The rows are grouped in 4 ways, from coarse to fine. Each group lies inside one group of the grouping before and may be the whole of it. The rows also spread widely along 12 directions, which tell nothing about the answers.
Some rows, each with its group in each grouping after it:
[-3.16  0.62  4.59  2.41  4.56 -0.99  2.79  1.97 -0.48 -0.07 -0.20  1.34
  0.25  2.49  1.68 -0.58 -3.70  0.61  3.50 -0.59 -2.39  0.42  2.78] : dadam vip Z476 napir
[-0.99  1.52 -5.76  1.28 -3.72 -2.93 -0.07  1.40 -0.20 -2.12 -0.57  0.09
  0.47 -1.10 -2.04  0.92 -0.59 -1.69 -0.79 -1.95 -0.85 -0.18  1.76] : buke navut Z540 rer
[-0.22 -0.56 -4.20  1.67 -2.63 -0.53  5.03  0.77  1.62 -1.06 -0.42  4.01
  0.51  2.60 -0.48  2.32 -0.03  2.11 -0.34  2.16 -1.22 -4.41  0.29] : dadam vip Z511 vofig
[ 0.72  2.28  0.32  2.70 -0.51 -0.42 -1.40  0.23 -1.13 -0.70 -1.66 -2.20
 -1.63  1.65 -0.54  0.65  0.70  3.04 -1.54 -0.59 -0.33 -1.29  0.45] : butu Siru Z757 dogef
[-0.88 -0.87 -1.68  0.89  2.00  1.30  1.23  0.11 -2.33 -0.97 -0.53 -0.02
 -3.29  0.91 -0.06  0.69 -0.10 -1.39 -1.80  2.61  0.53 -1.82 -0.09] : dadam bol Z137 gem
[-0.71  1.18  0.07  0.62  0.52 -0.97  1.37  0.21  1.87 -0.14  1.64  0.06
 -2.08  1.28 -0.02  1.75  0.45  2.25 -1.41 -1.47 -1.36 -0.59  2.23] : buke navut Z829 furuk
[ 0.01 -0.44 -1.29 -1.51  2.93 -1.01  0.68  0.87 -0.29  1.00 -1.86 -1.50
 -4.14  1.74 -1.90  1.39  1.82  2.48 -3.03 -0.26  2.36 -1.36  2.86] : dadam bol Z137 Sumod
[-1.71  4.54  0.37 -0.41 -1.29  0.24  1.13  2.04  1.40  1.99 -2.16 -0.88
  2.32  1.33  0.73 -0.64  0.60  3.51 -2.90 -0.03  2.70  0.96  2.19] : dadam Kop Z122 voz
[ 0.39 -2.61 -0.88  0.44  4.38  0.51 -0.47  3.72 -1.98 -1.17  3.08 -0.02
 -3.96 -2.00  0.16 -0.82 -1.53 -4.26  3.44 -1.57 -2.44 -0.78 -2.24] : dadam vip Z476 magis
[ 1.84  4.96 -3.57 -0.10 -2.18  3.29  2.30  4.12 -1.29 -2.19  0.03 -1.04
 -0.24 -0.33  3.13  0.27 -1.34  1.45 -1.69 -0.27 -0.56 -1.62 -3.27] : butu Zik Z921 rokim
[-1.48  1.27  1.54 -0.23 -1.45 -1.12 -1.87  0.16  0.60  2.15  2.78  0.22
 -1.36  1.07 -1.24  0.51  0.54 -0.77  0.05 -1.21 -0.09 -0.14  2.67] : buke fetuf Z37 Bab
[-1.15  0.67 -0.60  1.82  3.46  0.67  0.01  3.33 -0.82  1.11  1.34  0.29
 -2.98 -0.06 -0.22 -0.97 -0.56 -0.72  1.12  0.59 -1.16 -2.38 -1.94] : dadam vip Z570 vefi
[-3.58  0.15  1.75  3.97  3.02 -0.43 -0.01  1.77  0.99 -0.93 -0.10 -1.09
  3.12  0.02  1.44 -2.56 -1.07  0.10  1.85  0.42 -1.01  1.72 -0.62] : dadam Kop Z277 dav
[-1.87  0.16  1.33  2.53  2.13  2.64  0.91  0.43 -1.64  0.29  1.22 -0.51
  0.03  1.06  0.80 -1.23 -0.16 -0.83  2.43  2.23 -0.22 -2.60 -1.62] : butu Siru Z757 dazag
[ 0.61  0.89  0.59  2.11  1.71 -1.34 -3.87  0.82 -1.49  0.07  2.39  0.16
 -4.00 -1.23 -1.35 -0.10  0.44 -1.17 -0.35 -1.26 -3.86 -0.21 -0.50] : buke navut Z95 Gumu
[-1.66  0.62  4.09  1.09 -1.08 -0.14 -1.51 -0.87 -1.78  1.70  2.66  1.69
 -1.11  1.83 -0.44  0.91 -1.31 -1.37  2.15 -0.34 -1.57 -0.55  2.38] : buke Movo Z200 Dogu
[ 1.08  2.49  2.50 -3.09  2.95 -1.21 -1.29  2.33  0.20  3.62 -0.12  2.07
 -3.47  0.13 -1.32  0.04  1.79  1.28 -3.36  0.26 -0.65  1.20  2.87] : dadam Kop Z928 riru
[-4.45  0.33  0.84  2.01  2.50 -1.69 -3.79  2.88 -1.05  3.00  2.42 -0.16
 -0.01 -1.73 -2.14 -2.57 -0.66 -5.25  2.95  0.76  0.04  1.15  0.41] : dadam bol Z288 tosor
[-2.45 -1.54  0.74  0.96  1.11 -2.39 -1.13  0.15 -2.34 -0.75  0.00 -2.37
 -1.48  0.52 -1.97  0.23 -1.82 -1.90  2.88 -3.40  0.38  1.31  3.82] : buke Movo Z595 Zizo
[ 1.44 -4.95  0.32 -2.07 -0.84  1.65 -3.09 -3.00 -0.77 -0.40  1.26 -0.86
  3.06 -1.37  0.40 -0.88  4.59 -0.88 -2.06  2.10  1.76  2.87 -0.19] : dadam Kop Z928 fuvud
[-1.67  1.64  0.74  0.57  4.81 -3.43  1.31  2.79  0.60  3.73 -3.22  1.14
  1.64  1.34 -3.51 -1.45  1.23  2.39  2.98 -0.09  0.51 -2.02  3.04] : butu Siru Z659 dodev
[ 1.44 -0.71  2.39 -1.04  1.46 -1.77  1.44 -0.91  0.48 -0.92 -0.66  3.73
 -0.69  0.79  1.01  1.42 -0.21  1.97 -1.30  1.02 -3.13  1.37  4.06] : dadam bol Z230 lugu
[-0.06  6.06  4.34 -0.96  4.34  0.97 -2.39  2.62 -2.63  3.74 -2.46 -0.62
  3.31 -0.86  1.22 -3.51  1.35  2.32 -0.49  1.67  0.06  1.76 -0.13] : butu Zik Z446 Fumi
[-3.96  2.76  1.67 -2.47  2.21 -1.55 -2.13  3.20  4.47  2.23  2.69  0.19
  0.50 -2.91  1.91 -2.73  0.51 -1.42 -2.52 -1.48 -0.58  6.75  3.39] : dadam vip Z511 kadag
[-1.83  2.91 -1.97  4.14  4.61  1.50 -1.82  2.00 -5.24 -0.87 -3.48 -0.97
  1.12 -2.58 -0.25 -4.04  0.05 -3.23  0.31  4.10 -1.10 -0.59 -3.75] : butu Siru Z659 tez
[-1.61  0.78 -0.21  1.91  1.54 -1.00 -3.80  1.12  0.03  1.56  2.11 -2.39
 -0.99 -1.04 -1.52 -1.02  1.81 -0.39 -0.17 -1.66 -0.19  0.43 -0.22] : buke navut Z95 zipi
[ 0.08 -0.21 -1.94  0.10 -1.45  0.19  0.65  0.04 -0.68 -1.57  1.41  2.23
 -1.85 -0.25 -0.30  0.47 -0.08 -1.97 -1.49  2.18 -2.12 -1.09 -0.32] : butu Zik Z446 favi
[ 0.71  1.35 -1.00  2.57  1.57  1.12 -0.38  1.23 -1.28 -2.46  0.38 -1.44
  0.78 -0.98  2.06 -1.08 -0.71  0.84  0.90 -1.23 -2.73 -0.45 -2.88] : buke Movo Z481 mesu
[-2.28  1.35  0.79 -0.57  1.03  1.10 -0.16  1.79  0.72  1.45  3.57  0.86
 -2.26 -0.40  0.41 -0.44  0.36 -1.71 -0.75  1.28 -0.40  0.13  0.26] : butu Zik Z921 popig
[-1.59  1.96  1.35 -0.26  0.36  1.91  1.96 -1.20  1.83  0.01  1.76  4.18
  1.53 -0.29  2.84 -0.06  0.52  0.40 -2.05  3.34 -2.80  0.80  1.07] : buke Movo Z200 ranim
[ 0.64 -1.23 -0.44  0.40 -0.78 -2.53  0.90 -0.27  0.58 -0.77 -0.31  2.85
  1.95  0.47 -0.33  0.74 -0.31 -0.05  0.78  0.48 -2.19  0.12  2.14] : dadam bol Z137 gem
[ 0.99  4.30 -0.40 -1.08 -2.67  0.25 -0.85  3.32  0.66  2.91  0.88  0.01
  3.43 -1.18  0.04 -1.23  1.13  0.77  1.18 -1.48  0.75 -0.39 -0.81] : butu Siru Z659 tez
[-1.11 -3.38 -1.56 -1.63  0.58 -0.52 -0.25 -1.80  0.30 -1.28 -1.08  0.30
  5.00 -2.03  0.97 -1.53  2.24 -1.97 -1.02  2.39  1.16  3.86  2.01] : dadam bol Z137 gem
[-0.18 -1.60 -2.24 -0.13 -2.55  2.74 -0.51 -1.05 -1.98 -1.83  2.33 -3.37
 -2.33  0.55  0.48  1.28  0.75 -0.91 -1.22 -1.26  2.15 -0.87 -0.63] : buke Movo Z481 mesu
[-0.01  4.57 -0.49  4.87  4.00 -2.59 -1.39  5.30  1.23  0.70 -2.44 -2.05
  2.39  0.17  0.34 -2.33 -0.36  5.31  1.85 -3.07 -2.37 -0.86 -2.39] : dadam vip Z511 vofig
[-0.50  0.62  0.63  3.05 -0.82 -0.12 -2.05 -0.19 -3.60 -1.42 -1.05 -2.10
  0.10  0.22 -0.45 -0.86 -0.78 -1.37  1.04 -0.24 -0.28  0.48  0.17] : butu Siru Z659 tez
[ 4.38  1.34 -3.11 -1.60  1.18 -1.70 -1.45  4.23  1.13 -1.92  1.77  1.52
 -1.67 -4.47  1.49 -0.40 -0.22 -1.17 -0.98 -2.49 -5.11  1.45 -2.29] : dadam bol Z137 gem
[-1.30  0.50 -0.43 -0.04 -1.36 -1.65  0.25  0.90  1.80 -1.52  0.99  0.10
  1.00 -0.22  0.61  0.14 -0.42  0.13 -0.69 -1.03 -0.96  2.40  2.53] : butu Zik Z921 popig
[ 2.10  0.63 -2.89  1.46 -2.70 -0.49 -0.79  0.59  0.21 -1.34 -0.02 -1.99
 -1.47  0.79 -1.26  1.35  1.49  2.48 -1.20 -1.69 -0.24 -2.67 -0.76] : butu Siru Z757 dazag
[ 0.61  3.47  0.10  2.01 -1.98 -2.65 -0.86  2.20 -1.95 -0.03 -0.83  2.03
 -0.87  0.05 -1.45  0.26 -2.13 -0.99  1.40 -1.15 -3.16 -0.79  1.41] : butu Siru Z659 dodev
[-2.16  4.33 -1.15  1.52 -4.98  1.50  1.23  1.08  1.59  1.47  0.51 -1.62
  2.84  2.97  0.48  0.31  0.40  3.53 -1.78  0.50  3.13 -2.21 -0.23] : butu Zik Z446 favi
[-0.35 -1.39  4.18  0.62  1.32  0.79 -1.02 -1.82 -0.45 -0.67  0.72  0.82
  4.48 -0.39  3.05 -1.40  0.37  0.07  0.99  1.95 -1.49  3.36  0.94] : dadam bol Z288 tosor
[-0.33 -1.18  0.98 -0.48  0.26 -0.05  1.94  0.43 -0.68  0.38 -0.22  1.53
  0.80  1.55  0.47  0.36 -0.45  0.68  1.18  0.62 -0.02 -0.53  2.11] : dadam vip Z570 vefi
[-2.75 -0.30 -0.55  3.20  1.55 -0.96 -2.37 -0.46 -2.97 -2.69  1.01 -1.74
 -5.46 -0.76 -1.00  0.21 -2.02 -3.43 -0.94 -0.84 -2.36  1.09  1.02] : buke Movo Z595 Zizo
[-2.60 -1.68  4.23 -0.02 -2.21  3.87 -1.68 -4.82 -2.37 -0.70  0.20 -2.66
  2.27  2.18  3.21 -0.08  1.63  0.44 -3.68  2.83  3.77  4.09  2.62] : dadam vip Z476 magis
[-1.85 -3.74 -2.52  1.70  2.40 -0.31  2.90 -0.53  2.00 -4.33  2.31  2.33
  1.50 -1.90  1.81 -0.95 -0.97 -2.61  2.03  0.74 -4.57  0.72 -0.55] : buke Movo Z481 mesu
[-1.85 -2.04 -0.75 -1.20  1.80 -0.22  2.69  1.35  0.69 -1.02  0.31  0.95
  1.19 -0.61  1.18 -0.34 -0.89 -1.53  1.29  0.48  0.50  1.59  2.74] : dadam bol Z230 lugu
[-0.31  1.98 -1.33 -2.93  2.26  0.64  1.20  2.97 -2.36  0.45 -2.05 -1.60
 -4.21  0.08  0.01  0.82 -0.47  0.04 -3.04 -0.47  2.98  0.70  3.28] : dadam bol Z230 lugu

New rows, each followed by its group in each grouping:
[-0.17  1.56 -1.38  0.37  3.62  2.53  1.25  1.48 -1.38 -2.43 -0.86 -0.34
 -0.81 -2.10  2.60 -1.88  0.02 -1.10 -1.48  2.27 -1.91  0.50 -1.71] : butu Siru Z757 dazag
[-1.27  0.57 -1.79  0.94 -0.72  0.14  0.48  0.19  0.57 -1.77 -0.11  2.00
  0.60 -1.02  1.59 -0.55 -0.14 -0.82 -2.85  2.41 -2.03  1.59  0.35] : dadam vip Z570 vefi
[ 1.39  0.21 -2.64 -1.25  4.54  0.43  0.68  4.36  3.87 -1.30  1.83  0.31
  2.23 -4.63  3.40 -2.45  1.15  0.77  0.11 -1.00 -2.66  2.15 -2.84] : dadam bol Z230 lugu
[ 1.61 -0.09 -1.18  1.89  3.29 -1.31 -0.64  1.33  0.33 -1.48 -0.01  1.34
 -1.43 -1.87 -0.36 -1.00  1.04  0.19  0.16  0.42 -4.28 -0.71 -1.78] : butu Siru Z659 dodev
[-0.15 -1.13  1.16  2.27 -1.22 -0.64  0.47 -0.19  0.65 -1.17  3.16  2.54
  2.33  0.19  1.05  0.34 -1.58 -0.79  4.25 -1.12 -4.13 -0.95 -0.33] : buke Movo Z200 Dogu
[ 0.78 -2.36  0.06  3.17  1.41  1.04 -1.41  1.01 -1.07 -0.93  2.28 -1.51
 -0.53  0.45  0.27 -0.16  0.38  0.39  2.46 -0.92 -1.10 -2.25 -3.35] : dadam vip Z476 magis
[-0.24 -0.90 -0.48  0.88 -1.99  2.58  0.37 -2.05 -2.77 -2.74 -0.04 -4.43
  0.61  1.71  1.65  1.21  0.26  1.34 -0.52 -1.61  2.83  0.23  0.79] : buke navut Z540 rer
[-0.19  0.93 -4.27 -1.40 -3.45  2.21  0.82  1.85  6.18 -1.25  4.81 -2.99
  0.08 -1.37  2.88  1.00  2.03  2.72 -3.15 -3.67  1.19  0.48 -1.76] : buke Movo Z200 Dogu
[ 3.30  1.35 -0.61 -6.20 -2.22  2.30  1.22  2.41 -2.56 -1.26  1.00  0.31
 -0.04 -2.55  2.78  0.10 -0.61 -2.39 -1.01 -1.09  0.20  2.74  1.13] : butu Zik Z446 Fumi
[ 1.13 -0.61  2.18 -0.49  0.78  1.34 -0.08  0.46 -0.71  1.02  2.24  1.71
 -1.71  0.90  1.23  0.51  0.84  0.67  0.25  0.75 -1.47 -0.67 -0.19] : dadam vip Z511 vofig
[ 1.39  0.98 -1.05 -0.09 -0.52  0.49  0.23  4.26 -0.20 -1.01  2.01 -2.25
 -3.42  0.21  0.61  0.90 -1.72  0.37  0.03 -3.95 -0.12 -0.50 -0.92] : dadam Kop Z928 fuvud
[-2.61 -0.03 -1.09 -0.60  0.85  0.43  2.50 -0.07 -0.90  0.59  1.12  3.01
 -4.91  1.44 -1.69  2.01 -0.54 -2.35 -1.27  2.17 -0.32 -2.39  3.34] : buke Movo Z200 ranim
[ 0.46  2.03  1.32 -2.98 -0.97  0.40  1.22  1.61 -2.57  0.27  0.08 -1.18
 -2.00  1.20  0.68  1.35 -1.92  0.06  0.56 -3.65  1.09  0.79  3.96] : buke Movo Z481 mesu
[-4.60  1.54 -2.06  3.30 -2.62  1.85  1.18 -1.72  1.02  0.35  0.17  1.17
  5.20  1.07  0.68 -0.72  1.11  0.27 -0.88  4.01  1.03 -1.59 -0.60] : buke Movo Z200 Dogu
[-0.98  2.01  3.02 -0.78  3.09  0.44  0.85  0.20  0.27  1.75 -0.92  0.42
 -1.22  1.09  0.53 -0.56  1.31  2.08 -1.62  1.19  0.17  0.84  2.69] : butu Siru Z659 dodev
[ 3.33 -0.15 -1.29 -0.03 -0.65  1.93 -1.60  1.85 -2.92  0.16  0.21 -2.02
 -0.58  0.20  0.42  0.31  1.68  1.66  0.47 -1.18  1.04 -2.01 -2.89] : dadam vip Z511 vofig
[ 1.47  0.92 -2.41 -3.78  5.12  1.93  2.39  5.28 -2.46 -0.31  0.66  1.13
 -5.31 -2.78  1.09 -0.16 -1.23 -3.55 -0.39  0.42 -0.76 -0.47 -0.66] : dadam bol Z288 tosor
[ 2.17 -0.14 -2.29  0.03 -1.16 -0.11 -0.75  0.65  0.07 -2.25  0.25 -0.71
 -1.62 -0.82  0.97  1.23  0.74  1.47 -2.87 -0.70 -0.76  0.46  0.00] : dadam bol Z230 lugu
[ 1.64  0.01 -0.49 -3.03  1.83  3.66  1.01  2.20  1.72 -1.40  4.56  1.69
 -2.87 -3.12  4.50 -0.34  0.70 -1.50 -2.95  0.53 -2.65  1.93 -2.45] : dadam vip Z476 magis
[ 2.08 -2.54  0.93 -0.87  3.23  0.76 -3.30  0.96 -1.66 -0.32  3.13 -1.86
 -2.72 -2.20 -0.12 -1.18  1.89 -1.71  0.99 -0.72 -1.52  0.55 -2.29] : butu Zik Z446 Fumi
[ 1.17 -0.65  2.66  2.59 -3.27 -4.03 -2.19  1.42  3.02  0.12  4.30 -0.13
  0.96  1.48 -0.10  1.30 -1.94  1.96  4.32 -5.79 -3.37 -0.03  1.17] : dadam bol Z137 Sumod
[ 2.01 -1.06  0.21  1.04  3.29 -1.27  1.83  0.74 -1.71 -1.79 -1.11  1.81
 -2.39  1.35 -0.92  0.65 -0.68  1.33  1.14  0.60 -3.48 -2.64  0.18] : butu Zik Z446 favi
[-2.61 -1.42 -2.38 -2.65  7.01  1.71  0.00  1.15 -0.91  1.87  0.44  0.27
 -1.57 -3.15 -1.21 -2.57  3.67 -3.48 -1.71  3.40  1.57  0.75  0.35] : buke navut Z95 Gumu
[-0.92  1.35 -3.13  4.19  3.35 -3.49 -0.99  2.14 -0.58  0.23 -2.58 -1.11
 -0.19  0.67 -3.68 -0.68  0.54  2.23  1.48 -1.46 -1.58 -3.34 -0.54] : buke Movo Z481 mesu
[-0.57  0.52 -0.72  0.31 -1.15  0.59 -2.76 -1.14 -1.20 -0.08  1.93  1.22
  0.44 -1.91  0.06 -0.89  1.48 -2.36 -1.49  1.58 -1.94  0.92 -0.70] : buke Movo Z481 mesu
[-1.83 -0.26  0.83 -0.77 -1.84  2.20  2.37 -1.06 -1.21  0.23  2.49  2.60
 -2.82  2.16  0.17  1.33 -0.53 -2.07 -1.26  3.49  0.07 -1.94  1.40] : butu Zik Z446 favi
[ 0.37  0.73 -3.18 -0.18  1.46  0.02 -1.62  1.23 -3.14 -1.54 -0.39 -0.03
 -2.40 -2.48 -0.70 -0.67  0.27 -2.95 -1.42  0.23 -1.82  0.18 -0.75] : buke Movo Z481 mesu
[ 0.34 -7.26  0.14  0.21  2.48 -2.43  1.31 -2.46  0.65 -2.19  0.49  1.85
  1.81 -0.34 -1.57 -0.29  1.61 -1.75  3.73  0.60 -2.17  0.63  2.45] : butu Siru Z659 tez
[-0.77  1.84  1.77  0.26 -0.11  0.32 -2.99  1.95 -0.57  1.80  2.12 -1.07
  0.26 -0.92  0.86 -1.02  0.02 -0.57  0.31 -0.77  0.53  1.53  0.23] : dadam bol Z230 lugu
[-3.38  1.21 -4.23  4.88  5.10 -0.78  0.18  4.88 -0.97  0.11 -2.35 -3.92
 -0.13  0.03 -1.89 -2.01 -0.77  0.57  2.20 -0.47  2.23 -3.06 -2.18] : dadam bol Z230 lugu
[ 2.07 -2.46 -0.53 -0.40  3.26  1.29 -1.67 -1.31 -1.62 -0.95 -0.89 -1.40
 -0.50 -1.48 -0.08 -1.15  3.84  0.50 -1.38  1.69 -0.04  0.29 -1.32] : butu Siru Z659 dodev
[ 2.83  0.15 -1.88 -1.97 -1.63 -1.68  1.83  1.15 -2.05 -2.18 -1.59  3.39
  1.97 -1.19 -0.06  0.45 -0.93 -1.28  0.84  0.59 -3.07  0.18  1.47] : butu Zik Z446 Fumi
[-1.21 -0.58 -3.49 -1.89  0.87  3.50 -1.10  2.16 -3.91 -1.26  1.73 -5.18
 -3.95 -1.95  0.49 -0.65 -0.12 -4.28 -0.62 -2.03  3.63  0.66 -1.10] : buke Movo Z481 mesu
[ 2.01 -3.27 -0.51 -0.71 -1.22  1.21 -0.54 -1.86 -3.30 -2.58 -0.82 -1.45
  0.58 -0.22  0.20  0.37  1.31 -1.40  0.72  0.59  0.77  0.42  0.86] : butu Siru Z757 dogef
[-5.72 -1.14 -2.17  4.78 -0.85  1.26  0.14 -0.62 -1.07 -0.09  0.31 -2.79
  1.61  1.24 -1.66 -1.55  0.29 -2.72  1.50  2.49  3.34 -1.72 -0.59] : butu Siru Z659 tez
[-1.04  1.56 -0.32  1.02  2.58 -0.59 -1.08 -0.51 -2.07  0.22 -1.60  1.18
  0.42 -0.73 -0.90 -0.85  1.49 -0.32 -1.25  2.02 -1.44  0.25  1.10] : buke navut Z540 rer
[ 1.64  6.16 -0.40  0.35  0.83  1.63 -3.79  4.11 -0.61  3.00  0.70 -2.87
  3.02 -2.18  1.07 -2.68  2.14  2.89  0.25 -2.50  0.11 -0.71 -4.37] : buke Movo Z481 mesu
[-2.14  1.24 -0.01  1.95  0.43 -2.16 -1.11  0.80  0.82 -1.07  0.68  0.38
 -0.95 -0.45 -0.45 -0.74 -0.65 -0.76 -1.44  0.49 -2.63  1.53  1.33] : butu Zik Z446 Fumi
[ 0.43 -0.20  0.34  1.78  1.69 -1.21 -1.34  0.53 -2.72 -0.99 -0.06 -1.67
  0.11 -0.03 -0.81  0.01 -0.13 -0.39  2.40 -2.09 -1.24 -0.15  0.60] : buke navut Z829 furuk
[ 1.76 -0.79  4.49 -2.48  1.66  3.66  0.38  0.15 -1.18  1.77  2.77 -0.43
  0.62  0.08  2.62 -0.73  1.42  0.45  2.52 -0.17  0.74  0.26 -0.49] : butu Siru Z659 dodev
[-0.79  0.58  2.56  1.05 -0.79  1.15 -2.35 -0.03 -1.47  0.63  3.34  0.13
 -1.76 -0.30  0.41 -0.68 -0.20 -2.61  0.98  0.61 -1.62  0.10 -0.07] : butu Siru Z757 dazag
[ 0.15  1.27  0.36  0.82  1.51 -0.43  0.09  0.25 -1.86  0.07 -1.95  0.84
  0.06  0.73  0.27  0.03  0.02  0.79 -1.23  1.66 -0.68 -0.27  0.99] : dadam bol Z137 gem
[-1.32  1.14  2.08  0.96  0.32 -2.32 -0.95  1.38  3.34  1.74  1.47 -1.13
  0.47  0.77 -0.64 -0.49  0.84  2.47  1.06 -2.84 -0.22  1.05  2.37] : butu Siru Z659 dodev
[ 0.93 -0.37 -1.66  3.40  3.17 -0.89  2.24  2.44 -2.56 -4.99 -3.82 -2.02
 -1.82  0.65  0.80 -0.11 -3.16  1.25  0.76 -1.91 -2.07 -0.41 -0.22] : dadam Kop Z122 voz
[ 1.35  1.83 -3.41 -1.30 -4.41 -1.34  2.85  2.51  1.53 -1.36  0.80  4.20
  3.78 -0.86  0.75  0.64 -0.97 -0.49  0.93  0.17 -2.98 -0.37  0.65] : butu Zik Z921 rokim
[ 1.65  2.13  0.84 -0.88 -0.29  0.97 -2.83  0.20 -1.29  2.24  1.30  0.41
 -1.47 -0.22 -0.50  0.54  2.36  1.13 -1.62 -0.07 -0.57 -1.27 -0.47] : buke Movo Z200 Dogu
[ 1.25 -0.81  0.93  1.53  0.39 -1.25  0.52  1.24 -0.66 -1.53  1.35  0.55
 -0.41  0.65 -0.01  0.28 -1.43  0.33  2.78 -1.21 -3.19 -1.20 -0.28] : butu Zik Z446 Fumi
[ 1.75  2.64 -0.21  1.47 -1.88  3.71 -1.71  1.38 -3.19 -1.88 -0.53 -5.57
 -0.22  0.62  3.40  0.32 -0.43  2.97 -1.93 -1.74  2.81  0.22 -2.28] : dadam bol Z230 lugu
[-0.02 -7.25 -2.27  3.93 -0.37 -3.30 -0.54 -4.95  1.61 -5.00  3.27  3.26
 -3.47 -0.25 -2.15  2.61  0.82 -1.73 -0.34  1.08 -6.62 -1.16  0.56] : buke Movo Z595 Zizo
[-1.41 -2.45  4.63  0.81 -0.57  0.84 -1.61 -2.38  1.06 -0.77  2.15 -0.87
  6.96 -0.32  3.76 -1.82  0.50  0.05  2.08  0.55 -0.10  4.84  1.30] : dadam bol Z288 tosor
[ 0.45  0.06 -1.39  4.55 -0.95 -0.49 -2.79  0.58 -3.06 -2.36  0.01 -1.67
 -1.79  0.23 -0.56  0.53 -1.17 -0.89 -0.05  0.12 -1.70 -1.26 -2.00] : dadam bol Z288 tosor
[-0.73 -4.75 -0.75 -0.30 -1.79  0.22  0.17 -2.96 -2.19 -3.75  0.84 -1.31
 -2.50  1.14 -0.27  1.85  0.17 -2.24 -1.41  0.76  1.09  1.53  3.15] : butu Zik Z921 popig
[ 1.69 -2.16  2.20  1.83 -2.66 -5.03 -0.80 -1.19  0.53 -2.07 -0.88  1.74
  4.05  1.33 -0.21  1.30 -1.51  2.26  2.95 -2.75 -3.21  2.15  4.49] : dadam bol Z230 lugu
[-0.66  0.27 -0.21  2.45  0.14  0.45 -0.14  0.03 -2.50 -0.41  0.37 -0.27
  1.21  0.54 -0.10 -0.04 -0.29 -0.54  1.94  0.10 -1.00 -1.45 -0.35] : buke navut Z95 zipi
[ 2.19 -2.69  1.58  0.47 -3.88  2.96  1.38 -3.74 -1.38 -5.37  3.97  0.20
  0.36  0.25  4.73  2.30 -1.06 -0.80 -0.07 -0.57 -3.16  1.75 -0.04] : buke navut Z829 furuk
[-3.50 -1.20  1.58  3.46  1.99 -1.45 -0.63 -0.09  2.52  1.67  0.29 -3.04
  3.97  2.82 -1.46 -1.75  1.70  3.59  2.66 -0.43  2.05 -1.05  0.47] : butu Zik Z446 favi
[-0.75  1.10  1.04 -0.88  0.05  1.01  2.07  0.42 -0.88 -0.49  0.57  0.94
  1.30  0.29  1.76  0.02 -0.83 -0.16  0.55 -0.36 -0.62  1.00  2.36] : buke navut Z95 Gumu
[-0.19  1.62 -1.57 -0.79 -0.06 -2.16  0.46  1.35  0.23  0.47 -0.08  1.28
 -0.12 -0.43 -1.35  0.63  0.38  0.14 -0.07 -1.57 -1.06 -0.12  2.75] : buke navut Z540 rer
[-0.07  7.51  0.51 -3.36  0.11  2.12  3.83  4.55  1.65  0.93  1.64  3.17
  3.80 -2.59  5.17 -1.27 -1.67  0.11 -0.20 -0.62 -2.61  2.39  0.44] : buke navut Z829 furuk
